There are 9 hidden switches. A switch that is on adds its own fixed numbers to the row, and there is some noise. The rows also spread widely along 12 directions, which tell nothing about the answers.
Known rows, each followed by its switches (1 for on, 0 for off):
[-16.2 -16.9  17.3 -28.3 -14.3 -19.3 -16.0 -12.1   0.3  15.1  -5.0   0.8
   3.6  14.7  17.5 -19.2  20.9  -4.7 -13.0   6.6   1.5   0.0  16.1  13.0
  17.9   8.4  18.9  52.7]  0 0 1 1 1 0 1 0 0
[ -5.9   0.5  22.0  -8.8 -13.9  -4.3  16.3 -16.4   7.1 -16.0 -32.1  35.8
   4.0   6.1  -4.5  -4.6  10.6 -11.7  -6.2   9.9   0.9 -15.8  32.6  21.1
   8.2   8.4   3.4   2.8]  0 1 0 1 0 0 1 0 1
[-16.7  11.2 -24.0   9.7   7.3   5.8  -5.9  15.1  -3.6   4.2   2.4 -24.8
  11.8  -8.1 -14.2  14.7   9.0   7.5   3.6 -14.8   4.9  -9.1  -1.7 -31.2
  30.5  -0.4   8.1  20.4]  1 1 1 1 0 1 1 0 0
[-19.4  17.8 -16.5  -7.2  14.1 -20.7  18.2  21.4   5.4 -10.5   7.8   9.6
  25.4  22.2  -3.3  -2.4  -5.2  -6.8  -4.6  10.6  -2.0   1.1  -6.6 -24.8
 -23.5   2.2 -10.2   0.9]  0 1 1 0 0 0 0 1 1
[ -2.6  20.4  12.9 -46.2  -5.0 -29.3  -6.3  13.3  13.3   5.5  -0.7  10.4
  13.6  19.1  23.9 -26.8   1.4 -31.9 -17.6   6.9 -11.8 -18.5  12.8  -2.2
  -4.4   0.9  16.4  17.7]  0 1 0 1 0 1 1 0 0
[-13.3  20.0  -3.3 -40.8 -12.9  -7.4  -2.9   6.5   4.5   8.2 -13.3   4.1
  12.2  13.5  -1.7 -19.9   5.2  -5.2 -12.2  30.0   6.6 -20.6  17.9  -1.6
   1.7  17.9 -12.7  15.9]  1 0 0 1 0 1 1 0 1
[-16.5  -4.1   7.6  -9.3   5.8 -22.2  -5.4  17.7   2.7  -6.2  -5.5   9.0
  14.7 -12.8  17.4 -12.0  -2.6 -27.9  -9.2  -9.2  -8.6   1.8   9.4   9.9
   2.9  -2.4  20.1  15.8]  0 1 1 1 0 1 0 0 1
[ -9.6  -0.3 -19.3 -35.9   2.2 -11.0  14.1 -13.3  -5.9   1.0 -20.6 -32.2
   4.0   6.1 -15.0  14.4 -13.4   8.0  21.4   9.1  17.9  -8.3  11.2  -1.5
 -10.2   3.4 -24.2   5.4]  0 0 0 0 0 1 0 0 1
[ -4.0  -4.4   1.4  -4.4  -2.8  -3.6  -9.6 -23.5 -30.2  46.0  -6.2 -12.2
   0.5  23.8   6.9 -26.7  28.7  16.6   8.9  14.9  10.1 -26.1  14.9  18.1
 -12.9   2.4 -11.4  24.2]  0 1 1 1 0 0 0 0 1
[-13.2  -1.1  10.1  36.0  -3.6 -11.0  29.7   2.0 -15.8 -14.5  -2.6  24.1
  13.7  -7.5   9.9   6.4 -14.7 -22.7 -15.2   1.5   3.4 -10.5   5.7  -3.4
 -24.9   9.0  -0.9 -28.4]  1 1 0 1 0 0 1 0 0
[-23.9   8.1 -12.4 -12.2  -2.5 -13.1  13.3  11.1   2.8 -13.4 -11.0  -2.0
  16.3  -3.9  -6.6   8.7  -6.2  -8.2  -4.8   8.0   5.3  -4.5   2.0 -12.1
   4.6   9.2  -8.2   5.6]  1 1 0 1 0 1 0 0 0
[-16.1  18.7 -20.7  51.2  12.5 -10.9 -18.3  19.7  -3.9  13.4  -2.9  21.3
  16.1   1.1   1.7 -17.0   8.0 -17.6   4.2   1.1  -5.6  -7.1  12.5   7.8
 -19.3   7.5  -9.4 -12.9]  0 1 0 1 1 0 1 0 1
[-27.8 -10.2   1.7   0.6   6.3 -20.5   8.3   0.9  11.7 -13.8   1.9   9.1
  27.7  14.8  -9.7  14.2 -10.0  -3.0  -3.4 -15.1   3.4   5.5   3.1  13.7
   5.9  17.4 -16.3  26.9]  1 0 1 1 0 0 0 0 0
[ -8.8 -11.8   6.0  38.7   3.3 -16.3  19.2 -23.1  -3.9   5.6  -1.5  -3.4
  17.7  -4.9   3.1   4.1  -1.6 -16.1  -5.9  -9.8  -5.9  -8.2  -9.1 -24.1
  -7.1 -11.4  -1.8  15.0]  0 1 0 1 1 0 1 1 1
[ -9.8  14.2 -28.8 -14.7   3.4  16.9 -13.9  33.3   1.4  11.9   8.4 -10.3
  -7.1 -25.3 -10.0  -3.2   6.9   4.9   8.7  12.0  -3.2  -2.6 -15.7 -35.9
  32.1  -2.9   0.1   5.8]  0 0 0 0 0 0 1 1 1
[-17.4   9.7 -27.4  -6.1  -2.5  -1.8   6.3  -0.7 -13.2  10.3 -21.5 -25.2
  17.8  -9.5 -13.6   3.5  -7.3   4.2   2.2  17.1  12.9 -16.9  10.8  -4.3
  -3.3  13.2 -31.5   7.8]  1 0 1 1 0 1 1 0 1
[-22.4  -4.7   8.4  -8.5  11.1 -19.4 -13.2  20.6  19.3 -23.7   1.5   1.3
  21.8   0.0   4.8  13.1 -17.4 -25.4  -8.0 -18.4  17.3  23.5   8.0   5.1
   1.0  19.9   9.0  25.1]  1 0 1 0 1 1 0 1 1
[-20.2  -2.1  -7.5 -18.0  15.7 -24.1   9.1  -3.3   9.8   6.3  23.3 -19.5
  24.5  17.9   3.1   5.1 -23.5  -5.9   7.0 -16.5  -4.6  -1.2 -11.1 -10.5
 -13.8   5.3 -17.0  30.6]  1 1 0 0 0 0 0 0 1
[ -1.0   6.7   5.5 -27.5  -6.5  -5.5   9.2  -5.8   3.3  -5.0 -18.5  18.6
  14.0  17.7   5.2  -9.1  -3.6 -30.1 -12.8   8.1 -16.3 -29.7   9.2   7.1
   0.5  -5.9   2.8   1.4]  0 0 1 1 1 0 0 0 0
[-49.3  -1.8 -11.0  -9.4   2.3 -36.2   1.7  13.2  10.5 -24.0   3.5   9.4
  16.0  20.2  -3.2  -1.9   8.6   7.6   0.1  10.8   4.3  25.5  16.5  -6.7
  -7.0  19.1  -1.2  25.6]  1 1 0 1 0 0 1 0 1
[-23.3   1.9  -7.8 -21.0  -9.7 -15.3   6.4   6.6  -3.1   9.8  -2.3  -1.2
  19.5  -8.0  14.9 -14.2 -17.5 -16.3  -9.8  28.6   1.4  -6.2   0.9   1.6
 -20.2  21.6 -18.8  14.8]  1 0 0 0 1 1 1 0 1
[-13.8   6.8  -7.1 -56.6   0.4 -14.4  -8.4  10.9 -14.3   2.5 -11.1 -10.0
  -4.4  16.1  11.0 -14.4  17.0  -3.7   7.8  14.1  -2.0 -11.2  18.5  -5.5
  -4.4  -8.3  20.2   9.0]  0 1 1 1 0 1 0 0 1
[-17.4  -7.8   9.5 -32.9  -7.3 -16.3 -15.8  -8.0 -11.3  21.6   4.8  -8.8
   3.1  20.5  18.8 -10.0   8.6   2.9   9.8   8.6  14.6  -6.3  14.7  22.4
 -10.5  23.5  -2.6  31.5]  1 1 0 0 1 1 1 0 0
[ -9.0   8.4   7.0   2.6   8.0 -23.6  -7.6  -1.4  10.7   0.0  -5.2  -1.7
  13.3  24.1  -6.5  -1.1   9.5  -5.9  -2.2 -13.1  15.2  -2.0  21.0  -3.2
  -2.3   3.9  10.2  20.7]  0 1 0 1 0 1 0 0 1
[ -3.3  16.8 -11.2 -20.2   5.5  -4.7  37.1 -17.6  29.4 -24.0 -10.9 -27.9
  33.6  24.0 -28.7  31.4 -25.8 -10.2 -12.8 -16.5   5.4 -20.1  -1.1 -42.2
  20.1  -0.1 -10.1  30.8]  1 1 1 0 0 0 0 0 0

New rows, each followed by its switches (1 for on, 0 for off):
[-32.6  -9.7   3.5  -7.9  -0.5 -19.4   0.5   6.2 -15.9 -14.3  -9.4  14.6
  10.2  10.3   6.6   3.0  11.5   4.1   8.4   2.7   8.8   4.3  24.2  26.1
 -11.9  20.0  -0.1   4.6]  1 1 1 1 0 1 1 0 0
[-17.6   2.1 -13.0  -8.0 -13.9  -1.8  10.2  18.2 -35.8  40.0  11.8  -6.5
   4.1 -37.8  27.3 -23.8  -8.9  -8.7  -8.5  37.9  -9.1 -19.4 -24.9  -7.5
 -10.0  11.0 -23.5  -6.9]  1 1 0 1 0 0 1 0 0
[ -7.5  17.3 -20.2 -10.9   8.4  -8.4  12.6  19.1   5.8   1.4   0.8  -3.1
  21.5 -11.2   7.4 -11.9 -21.7 -28.5  -9.6   3.8 -17.8 -14.3  -8.2 -17.1
  -4.7  -8.8  -2.1   2.2]  0 1 1 0 0 0 0 0 1
[  1.0   0.2  24.7  -8.1 -11.6   0.9  17.0   0.2  -5.2   1.1  -8.3   8.1
  12.5  -8.4  11.3   3.9 -13.4 -18.0 -20.5   6.7  22.2  -8.8   5.8   3.3
   1.5  22.1  -4.3   7.5]  1 1 1 0 0 0 1 1 0
[-20.2   6.7  -0.4   1.2  -5.7  -7.3  19.8   8.9   6.9  14.9  27.4  17.7
  27.1   9.9  11.7 -14.1 -13.5 -13.8 -25.6  20.9 -14.6 -17.2 -29.3 -23.8
  -8.7  11.6 -14.3  17.9]  1 0 0 0 1 0 0 0 0
[-29.7   0.1  -3.8  16.7  -8.7  -4.8   1.7  13.8 -11.6  -3.0  -3.1  24.3
  12.2   0.9   5.1 -15.5  17.7  -4.6 -19.3  29.3   3.2   1.8   5.4 -14.8
  -5.2  14.1   3.1   9.6]  1 0 1 1 1 0 1 1 1
[-17.6  -6.7   5.4  16.9 -11.9   2.2  26.7 -15.5  -4.7  13.8   9.6   6.3
  15.8   3.2  -3.9  -6.4  -1.8  10.6 -16.9  18.9   6.3 -13.7  -5.1 -16.7
  -3.6  16.1 -16.9  21.5]  1 0 0 0 0 0 1 0 1
[-17.7   5.1  -2.7   4.7   8.3 -12.7  -7.5   7.7   3.7  14.2  12.3  10.0
  11.5   5.0   3.5 -13.8  16.5  -0.8   5.1  -5.9 -17.4 -12.1  -1.1  -6.9
   6.9  -3.8   6.0  20.8]  0 1 0 1 0 1 1 0 1
[-25.5  -8.7   6.6 -30.3  14.9   3.4   9.3   2.3  -4.9 -20.2  13.3  24.3
   7.6  33.2   0.4  20.2   5.2   3.3  26.7 -14.8 -17.6 -15.0   3.0   6.7
  -9.4  -1.0  10.0  -2.1]  1 1 1 0 1 1 0 0 1
[-15.6  14.1 -47.7  19.5  -1.4   7.9  13.5  16.8 -32.5  -6.3 -22.0 -12.6
   3.2 -20.2  -2.4  -6.1  -5.9 -17.2  -8.2  24.3  -1.5 -18.0   2.9 -25.4
 -13.6 -12.9  -0.9 -37.0]  1 0 1 1 0 0 0 0 0
[ -7.2   1.6   6.7  27.3  -2.6  15.0  -5.1   2.4 -29.4  -0.1 -19.1  36.3
 -15.4  10.2  -0.2 -11.4  36.7   6.8   5.1   8.8   7.0 -19.1  37.1  20.5
  -7.1   1.6  21.0 -26.2]  0 1 1 1 0 0 1 0 1
[-10.3  12.1 -15.7  -5.3  18.5   9.7 -17.4  24.7  13.2 -15.9   6.4  21.9
   1.6   9.4  -6.1  -2.0   7.3 -12.0  12.4 -21.4 -24.2 -11.6  14.9   1.7
  17.3  -9.7  22.5  -2.0]  0 0 1 0 0 0 1 0 1
[  6.6  17.4   6.9   4.6  -3.7  -0.1  -2.7 -11.1  -7.9  -0.3 -16.7  -2.6
   1.2  25.8   2.4 -13.7   6.9 -18.3 -12.6   1.5  24.1 -21.8  38.5  -1.2
 -19.1   2.2  23.5  -5.2]  1 1 0 0 0 1 0 0 1
[-18.6  -6.5   6.3 -14.1   5.1 -21.4   1.2  -4.6   3.8 -17.8 -10.7   5.8
  20.4  11.8   6.4  -3.1  -8.0 -23.1  -6.1 -12.5  -5.6  -7.6  20.6  19.7
 -10.0   1.2   5.8  13.5]  1 0 1 1 0 1 0 0 1
[-11.0  31.2  -8.1 -25.3 -13.2  14.9  -9.5  41.1 -10.4  19.5  -0.6  24.6
  -1.0   3.3  -8.9  -7.7   6.8  11.5  -4.0  40.0  24.1 -17.8   7.5   4.9
   3.7  38.9 -31.4 -22.8]  1 0 0 1 0 0 1 0 0
[-23.0   5.2 -17.2  10.5  24.7 -25.9   8.2  10.3  19.8  -6.3  20.7   4.2
  28.0  26.5 -12.2   9.0  -2.1   0.0  12.5 -18.3  -8.9   4.4 -16.9 -16.9
  -6.9  -0.9 -18.3  21.4]  0 1 0 0 0 0 0 1 0
[  1.8  23.2  -2.9  16.4  -6.8  14.3  -6.6  14.6 -16.1   8.6 -22.1  45.9
  -2.2  -8.2  11.2 -32.0  26.5 -30.6  -9.6  27.2 -19.4 -37.8  14.1  -1.8
  -6.4 -10.8  16.8 -31.6]  0 1 0 1 1 1 1 1 1
[ -1.8  18.8  22.5 -20.9 -12.8  19.7  16.0  -6.0   0.2 -12.8 -15.6  30.3
  -4.6  47.2 -28.1  30.7  17.3  17.1   0.1  11.4  35.0 -24.8  23.3 -10.0
  11.6  24.2  -3.9 -13.4]  1 1 0 1 1 0 0 0 0
[-20.5   1.2   1.2  12.0   2.2  -2.7   5.1  21.9  13.5   0.1  -7.2  23.6
  16.7 -36.0 -11.5   5.9  -2.6  -8.6  -4.2   3.2  -0.6   7.8 -13.2   1.3
  27.7  12.4 -20.6  13.8]  0 1 0 1 0 0 0 1 1
[-12.0   6.7  10.0 -13.7   0.8   3.6   2.1  22.4  10.7 -12.6   2.9  15.9
  12.0  -8.4   6.7  -1.6 -11.4 -21.2 -16.5  -4.8   0.6  -1.4   5.4  -2.2
  14.9  11.4  16.2  11.6]  1 1 1 0 0 0 0 0 1
[-11.6  11.1 -16.8  -8.2   3.9  10.7 -28.6   0.9   9.7  46.3  13.5 -23.4
  12.9  20.4 -20.2  -5.9  20.6  29.1   5.0   4.4  14.7  -8.1  -6.6 -13.2
  33.7  15.4 -18.2  61.5]  0 0 1 0 1 0 0 0 1
[-35.1 -12.5   3.7 -33.2  -8.1 -14.0  17.8 -10.6  -5.5 -13.9  -2.4  20.6
   2.1  17.3   5.0  -9.2  16.0   4.9   1.8  19.8 -14.7  -7.4   6.9  -4.0
  -3.4   0.1   6.4  16.1]  1 1 0 1 0 0 0 0 1
[-32.0 -12.7 -28.0 -31.1  15.7  -5.8  -8.8  16.8 -14.7  -3.9  27.1  -4.5
  -7.3   1.3  20.3  -7.3  13.4  -1.3  29.7  -6.4 -47.9  -2.4 -16.3 -26.1
   6.1 -27.5  32.0  13.2]  0 1 1 0 1 0 1 0 1
[-11.5  -1.6   0.7  -2.7  -2.5   4.6  -7.4   1.6  -2.4  11.4  13.3  20.9
   0.9  18.1  11.4 -29.6  36.2   0.8 -11.8   4.9 -24.9 -25.9   4.2 -10.7
  17.2 -14.5  37.5  28.8]  0 0 1 0 0 1 1 0 0
[-28.0  -3.4 -24.8  -1.2  14.9  15.9  -1.5  17.0   6.6  -1.3  18.0  17.7
  16.9  -6.6 -10.9   4.0   1.0   3.7  12.2 -11.5 -29.8 -15.3 -19.1   2.6
  28.1  -1.0 -12.0  16.4]  1 0 1 0 0 0 0 0 0
[-13.7   8.2 -30.8 -21.4   0.8 -14.9 -27.1  17.5 -26.3  -1.2 -22.9 -24.3
  -2.9 -13.5  22.9 -30.4  -0.7 -31.2  -0.9  12.8  -4.2  -8.1  31.6   6.0
 -18.3  -9.4  23.3  -9.0]  1 0 1 1 0 1 1 0 1
[-11.2  14.7  -7.3  12.6  26.5 -25.2 -31.2  18.0   3.6  14.7   3.4   0.4
  24.8  37.3 -12.4  -3.2  10.5   2.3  12.9 -16.8  22.9   2.3  18.0  23.2
 -21.6  17.9 -22.4  14.3]  0 0 1 1 0 1 0 1 1
[-30.1  14.2  -4.0  17.6  13.3 -27.4  32.0   7.9  30.3 -30.2  17.2  38.0
  43.4  26.3   3.5 -14.0  -8.5 -30.4 -24.6  -7.0 -36.8 -13.3  -7.8 -28.3
 -20.6  -8.0  12.7  12.5]  1 1 0 0 0 1 0 0 1
[ -6.9   8.6 -13.2   0.0   2.9  13.4   8.6  -1.9 -16.5   7.6 -10.2 -15.2
   8.3   0.0 -12.3  10.0  -1.8   6.8   7.7   2.4  19.0 -19.8   9.5  -4.0
  -0.5   8.7  -9.7   0.3]  1 1 1 0 0 1 0 0 1
[  9.7   7.0   8.8  -0.4   9.8  15.8  -3.8 -11.5   1.5   6.9   5.1   7.1
   1.7  24.7  -5.5   0.3  -5.7 -10.7   4.7 -20.9   1.5 -31.6  12.9  10.6
  -3.5  -0.1  -0.1  -3.9]  1 0 0 0 0 0 0 0 1
[-21.8  12.3  -6.6 -64.2   4.4 -20.6  19.6  30.0  -2.3 -17.6   3.4   6.4
   9.4  16.8   2.9   8.0   2.5  -3.2   4.2  17.3  -9.2  -4.1 -13.3 -32.5
  -2.7  -5.4   4.3  -3.0]  0 1 1 1 0 1 0 1 0
[ -3.2   0.9  -4.4 -19.0 -15.9  -9.8  -3.8 -42.9  -0.1  18.8 -36.0 -12.5
  26.9  11.6   9.6 -31.7   5.8 -31.4 -17.3  12.5 -18.6 -47.6  23.0  21.1
   4.3  -3.7  -7.2  45.9]  1 0 1 1 1 1 1 0 0
[-12.4  20.9 -22.6 -13.4  11.7  -5.8 -29.5  37.9   2.8  -6.3  -5.6  -2.4
   9.6   1.2   6.9 -11.0  -7.6 -26.2  -3.8  -5.7   7.2  -2.1  19.2  15.0
  -2.7   9.5  11.3  -3.4]  1 0 1 0 0 1 0 0 0
[  8.3  -3.3  23.2 -20.7 -10.6  15.2 -18.4   8.6 -32.5  18.5   5.0   2.3
 -23.4   1.5  29.1 -12.4  10.4  -8.1  -3.5   0.0  23.1 -14.1  25.4  17.8
   0.2  10.6  32.6  -7.1]  1 1 1 0 0 0 1 0 0
[-29.4  32.9 -16.8 -18.1  10.1 -19.9 -20.6  39.6  17.1 -11.9 -10.4  12.6
  27.1  22.6 -14.7  -0.3   4.3  -1.3   1.0   8.4  17.9   8.6  30.6  13.1
  -2.0  35.4 -17.9  14.9]  1 1 1 1 0 1 1 0 1
[-11.9  -6.5  14.8  -6.1  -4.7   2.8  17.7   8.2 -15.0  -0.4  11.9  21.8
  -1.5  11.2   4.6  -2.9  13.6  10.5  -8.5  18.2   7.2  -3.1  -1.3 -20.1
  -7.7   5.3  11.4   0.2]  0 0 1 0 0 0 1 1 1
[-17.3  -5.3  -6.0   7.6  -0.7   7.3   3.8  -4.4  -1.2  12.4  10.6   0.1
   9.3  -5.7  -2.6  -8.6   5.9   2.0  -4.5   2.2  -6.6 -15.1  -5.9  -9.8
  11.5   0.0   0.7  24.9]  1 0 0 0 0 1 0 0 1
[  1.7  10.1  20.2 -13.3  14.4  16.8  -9.1   2.3  18.3  -3.9  16.4  40.7
   4.8  34.5  -7.7   4.7  15.2  -8.5  10.5 -27.7 -16.2 -32.1   1.3  11.5
  22.4  -1.2   7.8   7.4]  1 1 0 0 0 0 0 1 0
[  2.5   8.1  20.4  -4.4  -7.3   5.1 -16.3   7.4  -8.1  16.9 -13.9   5.6
   9.1 -10.8  12.9  -7.1   5.4 -25.2 -14.1   3.5  17.7 -15.1  14.9   5.8
  10.2  16.8   6.6  12.7]  1 1 1 1 1 1 1 1 1
[-10.4   7.1  18.9   0.2   3.1 -27.3   2.8  -8.6  28.5  -3.2 -10.5   4.6
  42.1  24.0  -5.6  -4.5 -20.1 -25.1 -27.8 -13.5  14.6  -3.5  21.3  21.8
  -2.2  25.5 -17.6  40.3]  1 0 1 1 0 0 0 0 1
[  1.6  10.6   7.7  41.5   6.3   1.5   8.8  -2.2  -6.9   3.0  -5.0 -16.8
  19.6   7.2 -15.0  34.7 -19.9  -5.0  -4.9 -20.7  41.4  -5.4  13.7 -14.2
  -7.7  23.1 -14.5  -4.1]  1 1 1 1 1 0 1 0 1
[-14.1  -5.1  22.2  20.8  16.3 -14.8  -6.5  24.7   9.9 -33.4   7.8  28.1
   9.0  -8.5   9.5  23.5 -16.4 -32.6   4.1 -45.4  -0.4   7.6  16.4  20.1
   1.0   9.5  21.5 -17.9]  1 1 0 1 0 1 1 0 0
[-12.8  43.2 -28.2   9.9  11.5  -4.9 -27.9  25.8  37.7   1.9   0.9   3.3
  32.0  17.7 -14.2 -23.3   9.1 -17.8 -16.0  -5.3  -6.6 -14.4  16.9 -17.3
  20.2   8.8   5.5  37.1]  1 1 0 0 0 1 1 0 1
[-37.6  -1.7 -10.4  -9.3   2.0  -3.9 -24.7  45.7 -13.5 -11.8   5.4   8.7
  -4.1  -9.9   5.1  -3.0  11.6   8.4   1.3  13.5  27.9  30.9  20.4   9.0
   0.8  27.1  18.4   3.6]  1 0 1 0 0 1 0 0 1
[-15.7  32.4 -48.9  35.4   7.2   6.6 -23.3  22.7  -3.6   9.3  -8.6  -2.5
  10.7   4.5  -9.6 -25.2  10.2 -19.3  -8.3  15.5  -7.4 -19.4   7.3 -26.3
  -4.8  -7.5   3.1  -9.1]  1 0 0 1 1 0 0 0 1
[ 13.9  29.7   1.6 -23.1  -1.8   6.4  15.4  -1.3  -4.8  -1.0  -9.8  -5.6
  12.2  31.0   0.2  -3.2  -4.6 -16.8 -14.2   6.4  11.8 -38.5  22.7 -25.4
 -15.4   1.4  14.3  -8.0]  1 1 1 0 0 1 1 0 1
[ -2.3  -2.5  34.2  -8.2  -9.5   7.1  33.0 -11.2   0.0 -22.5 -12.1  40.2
   4.3  14.2  -9.9  20.6   2.4  -8.4  -8.7  -0.2   7.7 -22.4   5.6  -2.1
   8.9   6.3  -0.5 -14.6]  1 1 0 1 0 0 0 1 0
[-26.9  20.5  -7.4  -0.6   8.7  -5.9   9.5  14.9   8.9  10.0  23.0  35.4
  25.0  33.6  -4.5 -18.3  13.3   2.4  -5.9  13.1 -23.9 -24.0 -11.9 -15.7
  -7.8   6.4 -17.0   9.1]  1 1 0 1 0 0 0 0 1
[ -2.2  10.3   9.1  -0.7  12.5  -8.8   0.9   7.5  32.4  -9.7  11.8  19.8
  20.8  22.0 -12.6   6.9   3.3 -11.6  -3.8 -23.3  -9.8 -13.4  -3.1 -12.9
  18.8  -0.2   3.5  25.0]  0 0 0 0 0 1 1 1 0
[-10.9  21.8 -18.7   0.5   2.7   4.0 -19.5  23.5  -2.2  19.4 -18.8   4.3
  18.2 -22.5  -4.0  -3.7 -19.5 -23.0   7.3  12.6  10.6 -11.9   7.9  30.6
  -1.5  28.8 -44.5  -8.5]  1 1 0 1 1 0 0 0 1
[ -3.6 -14.6  32.5  -2.2  -5.6  -4.4   4.9  -9.0  -6.5 -10.9 -19.3  13.3
   0.8   0.8  -2.8  16.7   2.2  -3.0  -2.1 -12.4  24.5  -1.6  33.1  25.3
   5.4  15.5  10.6   4.0]  0 0 1 1 0 1 1 0 1
[-18.7   4.7 -10.8  21.9   3.1  -1.3  10.4  31.9   3.1 -24.4  -2.1  22.4
   2.4 -28.8  -6.9  11.9  -9.8 -15.7  -3.6  -1.5  -2.9   9.0   0.8 -19.5
   9.1  -1.1   9.5 -26.4]  0 0 0 1 0 0 1 0 1
[-33.3   8.5  -6.0  -9.9  -7.4 -11.8   1.0  19.3 -24.9  -0.2  -0.7  14.1
   3.0  36.2  -5.6  -4.4  26.5  26.8  -5.8  32.7  31.4   2.3  19.7  -2.2
 -22.6  26.9  -3.1  -4.0]  1 0 1 1 0 1 0 0 0
[ -6.6  11.9 -11.1  12.9   1.5   8.5  12.6  18.5  -8.7  -3.3  -4.7 -13.3
   7.6 -37.1  -3.5  13.8 -21.9 -22.6  -8.2  -5.8   6.5 -11.0  -8.0 -31.5
  11.4  -4.8   5.1 -16.9]  1 1 0 1 0 1 0 0 1
[-37.0  -8.6 -14.7 -26.8  -8.8 -25.3  20.5  -7.7   4.2 -11.3 -16.5   7.8
  15.5  -0.2  -3.8 -13.7   8.6  -0.7  -3.1  26.6 -17.7  -3.6   1.5  -6.9
  -0.5  -3.8  -7.8  25.2]  0 0 0 1 0 1 0 0 1
[-19.2  -3.3  -1.3  -1.0  -1.3  -0.4   4.0  24.3  -1.3   1.2   4.8  23.6
   9.6 -19.9   6.9  -8.5  -5.5  -6.8  -5.3  12.1  -4.3   2.4   2.3  11.8
   4.5  15.2  -5.6   2.6]  0 0 1 0 0 0 1 0 1
[ 10.2   6.2  12.0  -8.9  -0.5 -22.8 -15.2  -9.6  -2.5  17.9 -13.6 -16.0
   6.8   7.7  23.5 -29.1  -5.7 -34.5 -13.3  -4.7  15.6 -10.8  28.4  15.6
 -23.1  -1.9  19.4  17.4]  0 1 0 0 0 1 0 0 1
[ -5.9  13.5  -6.9  14.4  -1.1   0.5  -2.1  11.6  10.1  17.5   7.1  -2.9
  31.0 -15.2  13.7 -17.4 -23.5 -35.1 -28.3   2.4  -9.2 -15.5  -7.7 -10.1
   3.0  11.1  -6.3  23.3]  1 0 1 0 1 0 1 0 1
